Every row belongs to one group in each of 4 separate groupings. Each group adds its own fixed numbers to the row, and there is some noise. The rows also spread widely along 14 directions, which tell nothing about the answers.
Known rows, each followed by its group in each grouping:
[ -3   7   2  15   0   6   5   7 -20  20   3  12 -19  11   7  -3  -5  10
  -2  -3  10 -31   3  10  10   0  29  -2  -3] => nomis U z305 (2)
[-11 -12  16   3  13  -6 -19 -27   2  -2  -3 -10  -5 -13  -9  -9   9  -3
   6  -6  -8  19  10  12   1 -10   8  -5  -1] => Lup V z200 (1)
[ -9  -5  18  -6   8 -12 -17 -18   5 -18 -14   0  -9 -16 -31  -8   1  -2
  -4  -7   1   6  14   9  21   4  11  -7   7] => bof P z932 (0)
[-13 -23   2  12  15 -11   0  -6  -7  -6  -1 -18  -2  -9   5  -6  -7  18
   8   6 -13  13 -15  -9  -8   7  -6   1   0] => Lup P z932 (1)
[ 12   4  -1  -6   5  11  -8  -8  -2 -22  -1  15  -2 -11 -15  16   2  -6
  -1 -12 -10  11  13   1  11   7  -2   2   1] => nomis U z200 (3)
[  9   6 -11  -6   3  14 -11 -17   3  21   8 -17  -9  28   7 -10   0  -8
  13  -1 -13  -9   8   1  -9 -17   0   3 -24] => bof V z305 (3)
[ -9 -29  -2   8  20   3 -12  13 -14 -21  -8  -9  -5 -24   7  10 -13  11
  21  -7  -5  -7  -3  -3   6  12  14 -11   0] => nomis U z932 (0)
[ -3   9   6  -7  -1  -4 -13 -15  14  17   6   1 -13 -25   0  -8   0  -3
   8 -32   2   0   8   1  13  24   2  -1  29] => Lup P z932 (2)
[-28  -6  -5  13  -5  -4  -1  -3   1   5  -9 -11   1   3  13  -7  -6  -4
 -11 -10  -5  18   6  22 -24  -1 -10  12  -8] => bof P z932 (0)
[ 17  10 -11  -2   1  21 -11   5   2 -19 -14   7   0  21 -10  11  -9 -10
  -4  -6 -12 -12  18   2   5   4  -3   1 -17] => bof P z200 (2)
[ 18  -7 -22 -13  14  10  -5 -18 -11  16  18  -9 -15   9   4   4 -14   0
  18  -5 -20 -23 -11 -17   5   6  -5  -7  -8] => Lup V z932 (3)
[ 8  4  6 12 -4  7 -7  3 10  0  7  0 -1 -1  3 -5  1  5  8 -5  4  3  3 -3
 -7 -2 -2  6  2] => bof P z200 (0)
[  4   5  -4 -16 -11  -8   2 -14   5   5   3   6   1  -8  -8   4  -4  -2
  -4 -11  -1  -4   4   4   6   2  -9   4  13] => Lup P z200 (3)
[ 15   9  -4 -13 -10   0   7  -6   4   3   2   7  -4   5  -8  -1 -12   5
   2  -1   1 -30   5  -5  21   4  -3   4   7] => Lup P z305 (2)
[  7  -8 -10  -9   4   4  -6  -4 -13  -8  -7  18  -4   9 -23  18 -13 -12
  -7   0  -6 -11   3  14  -4 -11  -1  -4 -19] => Lup V z932 (3)
[-11 -18   6   7   5  -4  -7  -7  10  -9   1 -20  -6  -9   8  -9 -23  21
  23 -12 -16 -24  13  -1  18   6  -5  20  -9] => Lup P z200 (0)
[ 23  -2  15   1  14  19  -6   0  10 -20  -3   6  14  -2  -5  -2  10  -8
   1   3  -2 -14  -1   3  -3  -7   6  -8  13] => Lup V z932 (0)
[-11  -4   8   6   2  -4   5  -2  -5   2  -5  -6  -6  -2  -7 -12   1   5
 -12   0  -4  13  -8   2  -9   8  -1  -2   6] => nomis P z305 (0)
[ -7 -21  12   9  10  -9   0  -1  -3  -5   8  17  -7 -13 -26   4 -17   9
   3   2  -2  12 -10   0  -7  -7  -4  11 -10] => bof U z305 (2)
[  9  11   1  13   0   8 -17   9 -11   9   5  -8 -21  13   4 -13   8  11
   5  -1   6   0   2  -9   3   4  23 -12  -6] => Lup U z200 (0)
[ -5  -4 -12  -3   3  -1   0 -10 -15   0  -3  -4   1   4  13  -1   0  -1
  -6   2  -4  -8   1   9  -2  -8   8  -8  -1] => Lup U z932 (0)
[-15 -17   3 -15   9 -14   0 -33   7   4   8 -12   2 -17 -11 -10  -5  -5
  -5   1 -14  16  -8   9  -7  -9 -14   0   5] => Lup V z932 (0)
[ 11   1  28  16   2  -3 -21  22   4 -10   3  13 -25 -18 -43  -7  -3  11
   1 -18  11  22  -9 -20  10  39   8  -4  13] => Lup V z200 (0)
[  2  10 -14  -9 -13  -7  -6   6 -20 -14 -24  13  -6  23 -26  11   0  -8
 -27  10   5  10  10  15   1  -5   7 -13 -20] => Lup P z932 (3)
[ -6  12   2  15   4   6   1 -12   0  -6   1 -13   8 -15  29  -7  21   0
   2 -21  -6  19  12   4   5  22   1  13  27] => bof U z932 (3)
[-10 -20   7  -9  19  -2  -5 -11   6  -9  -4   5   0 -21 -23   3 -13  -1
  -7 -13 -14   7  -7   9  -3  10  -1  -8  10] => Lup U z200 (2)
[  5  -8  -6 -11  -7   3 -13  -2   2  10  -4   8 -10   8  -5   4 -13 -12
   9 -13   3 -27  12   4   0 -16   2   7 -11] => nomis U z932 (0)
[-15  10  -1   5   2  22  10 -12  26   4  21   2   1 -19  13  -4 -18   6
  -4 -14 -15 -12   6  27   3  13  -4  19   6] => bof V z932 (0)
[ -6   9 -30 -40 -21  -5  10 -27   5  14 -11  -5   2  27 -10   2 -18 -15
 -25   6  -6 -35  12  18   7 -21  -5  -2 -12] => bof P z200 (1)
[  2 -13  -5 -14  -1  -6  -3  -3   9   0   0  -1  21 -16   9   4  10  -9
   5   1   6  21  -8   8 -28 -19  -9  -8  16] => Lup U z932 (3)

New rows. What belongs after each?
[ 15  -5 -26 -17   5  19  -9   1   2  -9   7  -1   4  -2   3  15 -14  -7
  15   7  -4 -10  -4   0  -6 -11   0 -17 -12] => bof V z932 (0)
[  4  -1  13  10  -3  -7   2  -4  -9   4  -9  -2  -1  11  -3 -13   7  -1
  -8  -6   1  -3   0  -5  -5   1  -3   8   9] => Lup P z305 (0)
[ 12  -2 -21  -6  -1  13 -11 -11  -5  12   4 -10  -2  22  15   1  -6  -8
  11  -2 -14  -9   5  -3 -18 -18 -11  -2 -21] => Lup P z200 (0)
[  2   6   1 -13  -1   3  -3 -23  22   4   7  -2  -2  -1  -8  -9 -10   0
   2 -15 -16 -14  15   6  13   5 -15  20   1] => Lup P z932 (3)
[ 12  -2  -1  22   9  12  -7  13  -6  -1  13   7  -6  -9  12   5  -1   8
  15  -7  -1  17  -8 -14 -11  15  -2   4   4] => Lup U z932 (2)
[ 18   9  -8 -10  -9   9  -2  -2   7 -26  -7   3  16   0   2  10   5   3
   1  14   1  -2  14   3  10 -13  -2  -2   0] => Lup P z200 (1)
[ 18  -4  -1 -11  15  19  -8 -11   0  -1   8   8  -3   4  -4   6  -3   2
  16   5  -7 -30   6   7   6 -24  14  -7 -12] => nomis U z305 (3)
[-10   3  -6   8 -10  -4  10   2 -23   8  -6  -1 -14  23  -7  -6  -8   2
 -17   9   1  -2  -1  10  -5  -8   5   3 -21] => nomis V z305 (0)
[-10  -7  -4   8  -2  -2   8   9  -1  11   0 -11   3   3  18 -10  -1  13
  -6   7   6  -6 -15   1 -12   2   9   1  11] => Lup U z932 (1)
[  7  -6   2  -1  -4   4   3  12   2 -30  -6  12  16 -18  -3  12  -5   3
   3   7  11 -10   2  12   7  -4   3  -3   8] => Lup V z932 (0)
[-12 -20   3  -5   1  -6 -22  13  11  19  -2  -3  -9 -31   1   4 -16   0
  22 -34  16 -16  -7   6  -8  15  15 -17  23] => bof P z200 (0)
[  6   8  -6  -1   6   7  -1  -9  -2  14  10  -2 -26  22 -21 -11 -19  11
  -8  -1 -19 -14  -3 -10  11  17   2   0 -16] => Lup P z200 (2)
[ 14 -12  -1   4  12  12 -28  15  -7 -30 -10  22  -6   6 -36  22 -11  -4
   6  11  -3  19   9  13 -11 -19   4 -10 -42] => Lup V z932 (3)
[ -1  16   7  -9 -17  -6 -12  -4  13  -6  -9  15  -2 -15 -27   3   7  -9
 -18 -11  13  25  11   8   4  10   1  -2  17] => bof P z200 (1)
[-11 -20  12   8  22   4  20 -21 -10 -13  -8   3  18   6  -3  -3   0   3
 -26  16 -20 -10  -7  23 -13 -22   1   8  -1] => Lup U z305 (1)
[ -8 -14  19  16  12   4  -5   5   6  -8  -1   7   0 -15  -6  -6  -1   7
  -3  -6   0   8  -3  12 -12   2   5   5   7] => Lup U z932 (0)
[ -7  -2  -2  11   2   1  14 -17   7  20  23 -18   2  -5  28 -14   0  18
  10   3  -7  -5 -14  -8  -8  -2  -4  10  14] => bof P z200 (1)
[ -9   0  -8  -1  -5  -4   9  -5   5   8   3  -7   9  -3  19  -3   0   1
   1   5   7   2  -1  12 -11 -11  -2   0   7] => bof P z932 (2)
[ 20  17  19  10  10  27 -23   1  20  13  17 -13 -11  -3   7 -24  25   1
  16  -6   4  13  -1 -11 -10   5  17 -15  15] => nomis V z200 (0)
[ 13   4   1   4   7  14 -11  -8  -3 -14   2   6  14 -20  17   6  13   0
  13   0  -1   8  10  11  -3 -12   5 -10   9] => Lup P z305 (0)
[  1   5   1  -9  -6   2   1   3  18   7  15   9   0  -7  -7  -5  -4  14
  -2  11  10  -3  -6  14  -5 -12  10  -4   4] => Lup U z932 (3)
[  2   6   3  16  10  23   6   3   1  10  10   2  -5 -11  24  -2  -3   8
   4 -18  -4 -28  -3   9   0  21  11   3  22] => nomis P z932 (0)
[-24 -27   5   0   5 -31  -3 -10  -7 -15 -10 -19   1 -23 -11  -7  -7   7
   4  -1  -2  31  -9  -7  -2   6 -13   0   6] => bof P z932 (0)
[ 11  19  -5  -9   6  12 -16  -9 -10  13   2  12 -28  13 -32   0  -2  -2
 -19 -11 -10   0   0   2   7  21  14 -21  -5] => Lup P z200 (3)
[ -3  -8  -2  -4  11  -9 -13 -12  -6   4  -2 -17  -4   3   3  -8   9   6
  14  12   4   1  -2   2  -2 -19  16 -21  -6] => bof P z932 (3)
[  2 -19 -15  -9  15  16 -16   7  -1 -13 -10   2   8 -10   0  18 -16  -8
   6  -4  -9  -7  -1  16 -19  -6   1 -19  -8] => Lup P z932 (0)
[ -8  -9   8 -11   1  -4   1  -4   3 -13  -9  22   0   7 -40   9 -17   3
 -19  10   4 -19   8  32   4 -25  14   0 -20] => bof U z200 (3)
[  0  -7 -11   1 -11  -3   2  -5  12  15  15 -13   9  -1  24  -5  -2   3
  23  -3  -1  12  -1  -7 -20 -17 -21  22  -4] => bof U z305 (3)
[  1   0 -10 -15   4   0 -16 -19   8  12   0  -7 -12   0  -6  -3  -8 -12
  10 -17  -7  -6   7  -4   5   6  -5  -4   0] => bof P z932 (2)
[  9   6  -7  -1   1   0   2 -15 -12   0   2   5  -9  16 -13   1  -1 -12
  -7   2  -7   5   1  -8   3   0  -7   6  -9] => bof V z932 (2)
[ -3   4  -2   3   0  10  -2  -3   5   6   4  -4  -2  -1   5  -6   1  -6
  -4  -5   2   3  -1  11 -11   0   4  -3   4] => bof V z932 (0)
[ -6   7   4  -7 -13 -14  16  -8   0 -15   1   6   3 -12 -10  -4   3   8
 -17  15  10   7   0   3  15  -4   1   4  13] => nomis U z932 (0)
[ -4   3   4  -1   5   2   1   3  -3  14  -8 -14   0   8   4 -18  12  -3
 -11   7   7   2 -11  10 -14  -2  21 -24  12] => Lup V z305 (2)
[  6  -9   4  14   7   3   5   8 -16  -8   9   2  -2 -12   6   1   3  16
  10  10   4   7 -11 -11   0   1   8  -3   6] => nomis U z305 (0)
[-15 -24  28   5  21  -8   0  -7   7 -12   5   6   1 -40 -12   0  -3   9
  13   2   6   0  -7  17   6  -8  16  -9  14] => nomis V z932 (2)
[ -3  -8  11  25  20  11 -12  -6  -2 -10   9  -2  -9 -12   0  -5  -1  11
  11  -6 -12  17   0  -1  -5  10   0   6  -4] => bof P z932 (0)
[  0 -19 -10   1  23  21 -29  15  -3  -6  -5   1   3   2   1  14  -3  -4
  17  16   0   9  -2  32 -38 -34  23 -34 -33] => Lup V z932 (3)
[-14  -4   0   5  -4   5   8  19  17  -2   4  -5  -2 -12  -1  -6 -20  13
  -3  -6   3  -8 -10   6  -2  22   2   6   8] => bof V z932 (0)
[ -2 -16   5  -9  13   3  -3 -14  11  -2  -1 -12  -1   3  -7 -12  -7   1
   4   3 -13 -14  -4   0  -5 -11  -4  -3  -2] => nomis P z932 (0)
[-11   2  12  13   8   2   7   3   4  -9  -9 -14   5   8   2 -17   4  16
 -15  13  -3   6  -1  15  -3   2  12  -8   1] => Lup P z200 (2)
[ -2  12 -15 -20  -6   6   0 -16   6  -6   0 -11  -4   3   0  -6 -13   9
  -8   6 -11 -20  14  14  20  -1   8 -10  -7] => Lup P z200 (0)
[  2   4   3  -5  -7  -7  -5   1  -7   9  -1  -1 -12   3 -10  -8   9  -4
  -5   8  17   7  -7   1  -3  -7  15 -18   4] => nomis V z932 (0)
[  7  20   5   4  -6   4   5   0   3  -3   4   2  -7   7 -15 -13   5   5
 -16   7  -2  21   0  -2   6  13  -2   3   2] => Lup V z305 (2)
[ 16  19  -1   1 -12  11 -22  18  17  -5  -3 -11  -1 -12   9  -8  11   2
  18 -14  12  18   9 -16   3  22   2  -7  18] => bof P z305 (0)
[ -9   0   7  -1  -7  -1  -8 -10  13  -4  -4  -1  -7  11 -15  -8 -14  -5
  -1  -4  -1 -16  21  18   9 -13   0  17 -19] => bof V z932 (0)
[ 15  -9  -6  -7   1   3 -12  14   3  -8   6  -3  -5   1 -10   6 -12  10
  18   7   2  -6  -5  -8   2  -4   3  -9 -14] => Lup V z200 (3)
[ 23  24   9   7  -6  10  -7 -12  -3  -4   8   1   3 -25  28  -1  21  -1
  28 -25  15 -26  21  -8  39  16  19   4  40] => bof V z305 (0)
[  7   9 -13   3 -24  -9  -8  15  -6   0  -7  -7  -7   5  14  -1  -4   4
  15  -8  19 -14  11 -12  15   7   5   5   3] => bof P z932 (0)
[-4 -4  6  3 -6 -9 -1 -4 -2  0 -3  0  3 -9  1 -5 -1  7  1 -3  4 -1  4  7
  0 -5 -1  5  6] => Lup P z305 (0)
[ -6 -15   2  20   8  13   8  17   6  -2   5 -14  13  -4  26  -7   5   4
   5   8   0  20 -19   5 -41  -6  -6   0   3] => nomis V z932 (0)
[  6   0  -5   1  14  19 -13  12  13 -12   5   1 -10   0 -16   1 -19  11
   2   6 -14  14  -4  -2  -6  13  -5  -7 -18] => Lup P z932 (2)
[-25  -6  14   1 -11 -33   5 -10  -7  11 -15 -22  -9  12 -12 -29   5  11
 -19   7  10   0  -3   8   4  -6  14  -7   5] => Lup P z200 (0)
[ -5  14  -2  19 -14  -1  -6  10  -6  10   5   2 -16  -3   7  -2  -1  10
   1 -14  11   8   6   2   2  15   8   5   2] => bof P z200 (0)
[ 11  14  -9  -5 -15  -3   9  -4   0  18  -3 -28   0  30  16 -23  19 -11
  -5   6   3  11  -7 -21 -10   0  -8  -3   9] => nomis V z200 (2)
[-27 -17 -23 -11  -1 -14 -18  -5  -5  18  -3 -27 -17  -5  16   3 -21   8
  28  -7  -4  -3   6   9  -3  -8   4  -8 -24] => nomis P z932 (3)
[ 13 -18  19  17  20  13  -6  -6   4 -10  -4  -5  12   6  15  -7  10   1
  16  -2  -7 -21   4  -6  -6 -17   4  13   7] => Lup U z932 (1)
[-15  -2 -11   3  16  16  -8 -13  -9 -16 -12   6  -3  -7  -1  15 -15  -4
 -15 -13 -27   4  15  26   1  14  -2   4 -12] => Lup P z932 (1)
[  8   0  -1 -11  -2   4 -14   2  29  -1   5  -5  14 -16   3  -3   8  -5
  16   3  11  27   1   1 -21 -15  -5 -12  10] => bof P z200 (2)
[ -9 -14  -3  -4  -5 -11  24  -6  -3   5   3  -7  26  -2  20   0   8   2
   2  27  10   4 -14  20 -26 -41  -4  -2   3] => nomis V z305 (3)
[-10   3  11  25  -4  -6  12  11  -6  -5   2   6   5 -13  12   2   6  20
   0   0  15   3  -2  14   1   4  14   4  14] => bof P z200 (3)
[ 22  -1   3   3   9   8  19  -7 -15  -2   9  25  13   0   0  11   5   2
  -5  17   2 -17 -16   2  -8 -17   2 -10  14] => Lup P z305 (2)
[ -3   1  -5  -5  -7  -8  11 -10  -7  -8  -7  18  12  -9  -4  15   3 -10
 -14  -5   8  -3   5  20  -2  -7  -4   4  14] => bof P z932 (3)
[ 13 -29   8  -9   9   2 -11  -6   3 -13  -8  21   7  -8 -26  19 -13 -18
   7 -12  -5  -9   1   1 -17 -17 -18   4  -4] => nomis P z200 (0)
[ -9   4  12   4   4   4  12  -8  11  -1  11   9  -7 -25   1  -3 -10  10
  -1 -16  -4 -15   4   8  21  21   4  17  22] => nomis U z932 (2)
[  0  -4  -1  -3   2   2   0   1   7 -16  -2 -11   8 -14   7   2  -9  11
  15  -2  -7 -10   7   7  14   6   0   5   2] => Lup V z305 (3)
[  2   8  23  10  -4 -24  29 -20 -13   2   9 -10   5  -2   1 -24  24  22
  -5  20  15 -10 -13  -9  28  -3  16   1  32] => bof V z305 (3)
[ -1   5  -3 -11   0   4 -10  -4  -4 -25 -23   0   3   6 -18   4   0  -6
 -17   4   0  -2  17  19   9  -6  15 -17  -8] => bof P z200 (0)
[ -6   2  10  13   5  -2  -4  -2  -8  -5  -9 -12  -7   5  -2 -14   8   8
  -7  -2   1   3   1   0   6  10  14  -8   6] => bof P z200 (0)
[ -3   1  30   7  -1 -18  -4   4  11  -6 -15 -22   0   4 -13 -36  21   8
 -12   4  10  16  -8 -13   0  11   6  -7  26] => Lup P z932 (0)
[ 14  21   7  10   2  23 -16  -1  12  22  23   9 -31   6 -17 -13  -6   0
   1 -17  -2  -4  -3  -8   2  21   8   3  -2] => bof V z932 (0)
[ 26   9   8  16  -3  -1 -14   6 -12  20   7   0 -16  15   8 -12  18  -1
  16 -11  14   2  -3 -31  -2   5  10  -3  13] => Lup U z200 (2)
[-10 -18  -5 -17  -9 -28  21 -13   0  -9  -2 -12  19  -8   3   1  -7   8
   3  20   5 -12  -8   9   6 -24  -9   3   5] => Lup V z932 (3)
[ 13   2  -3   2  -7   0 -19   8  -3   3   0   5 -12  -6  -5   5  -6  -4
  16 -19   9  -4   4 -17   4  14  -2   1   7] => bof P z932 (0)
[ -1   1   5   4  -1  14  -1   4   6  10   9  14   0 -11  -2   3   2  -7
  -5  -6   7   5  -6  18 -21  -8   7  -8   8] => nomis V z200 (0)
[  3   0   3  -4  -5  -8  -5   0   5 -13 -16 -12   9   7 -13  -7  13  -5
 -11   8   3  28  -2 -10 -11  -1  -6  -6   6] => bof P z200 (1)
[ -3  -2   0   3 -23 -24  13  25  -8  -4  -4   6  -6  -3 -14   4 -14  14
  -1   5  29 -10 -11 -10  16  13   9  -2  10] => bof V z200 (2)
[ 10  -1   4   6  14  14  -1   4 -11  11   6  12  -6  -4  -4   3   0   2
  -1  -9  -2 -16 -12   8  -6  11  15 -12  12] => Lup V z305 (3)
[ -5   3  -2   0  -4  -6   2  -8  -4  12   3 -10 -11   8  -7 -15  -2   7
 -14   0  -6   6  -7  -2  -3   9  -2  -3   1] => Lup P z200 (0)
[  3  14   6  -8 -14   0 -13 -17  23  13   7 -17  -3  -3   4 -20  12 -11
   7 -19   3   9  14  -5   3   3  -6   8  15] => bof V z200 (0)
[  4  -4   1  -1   1  11  -5   9   9  -4   4  17   5 -17  -1  16  -4   1
  10   0   9  -3   2  17 -12 -11   6  -5   3] => nomis P z932 (3)
[-15  -6   8   8   4 -16  10 -17  -7  -5  -7  -9   6  -6  12  -8   6   6
  -3   4  -4   5   4  10   5  -4  -1   6   9] => Lup P z932 (2)
[ 13   0   5 -12  17  19 -13   0  16  -3  -4  -8  12  -1   1  -4  13 -13
   6  -1   3 -10  -4  11 -13  -9  16 -25  15] => bof V z932 (3)
[  7   0   6  -9   6  -7  -1   0  -3 -25  -7 -17  -7   6 -22 -11   5  18
  -3  19  -2   5  -1 -19  27   7  14 -11  -1] => nomis U z200 (3)
[ 24   5  23  22  10  14   3   6   4 -22  -1   9  17 -10   5  -1  25  -3
   0  -2   5   5  -4  -9  -2  10   2   6  33] => Lup V z932 (1)
[  1   2 -10  -2  13  26  17   4   4  -6  16   7   1  -7  -7   8 -13  13
 -18  17 -12   2 -20  13 -11   7   6 -13  -2] => nomis V z200 (1)
[ -3   0   6   1   0   4   9  -4   4 -20  -1  15  15 -18  -5   8  -1   8
 -13   8   2   1   3  26  -3 -12   3  -4   8] => Lup P z200 (0)
[ 22   3  -7   2   0   9  -5   0  -6  -4   9   7   5  -9   5   7   6  -2
  12   0   3  13  -5 -15  -8   0  -9  -4   9] => bof P z305 (0)
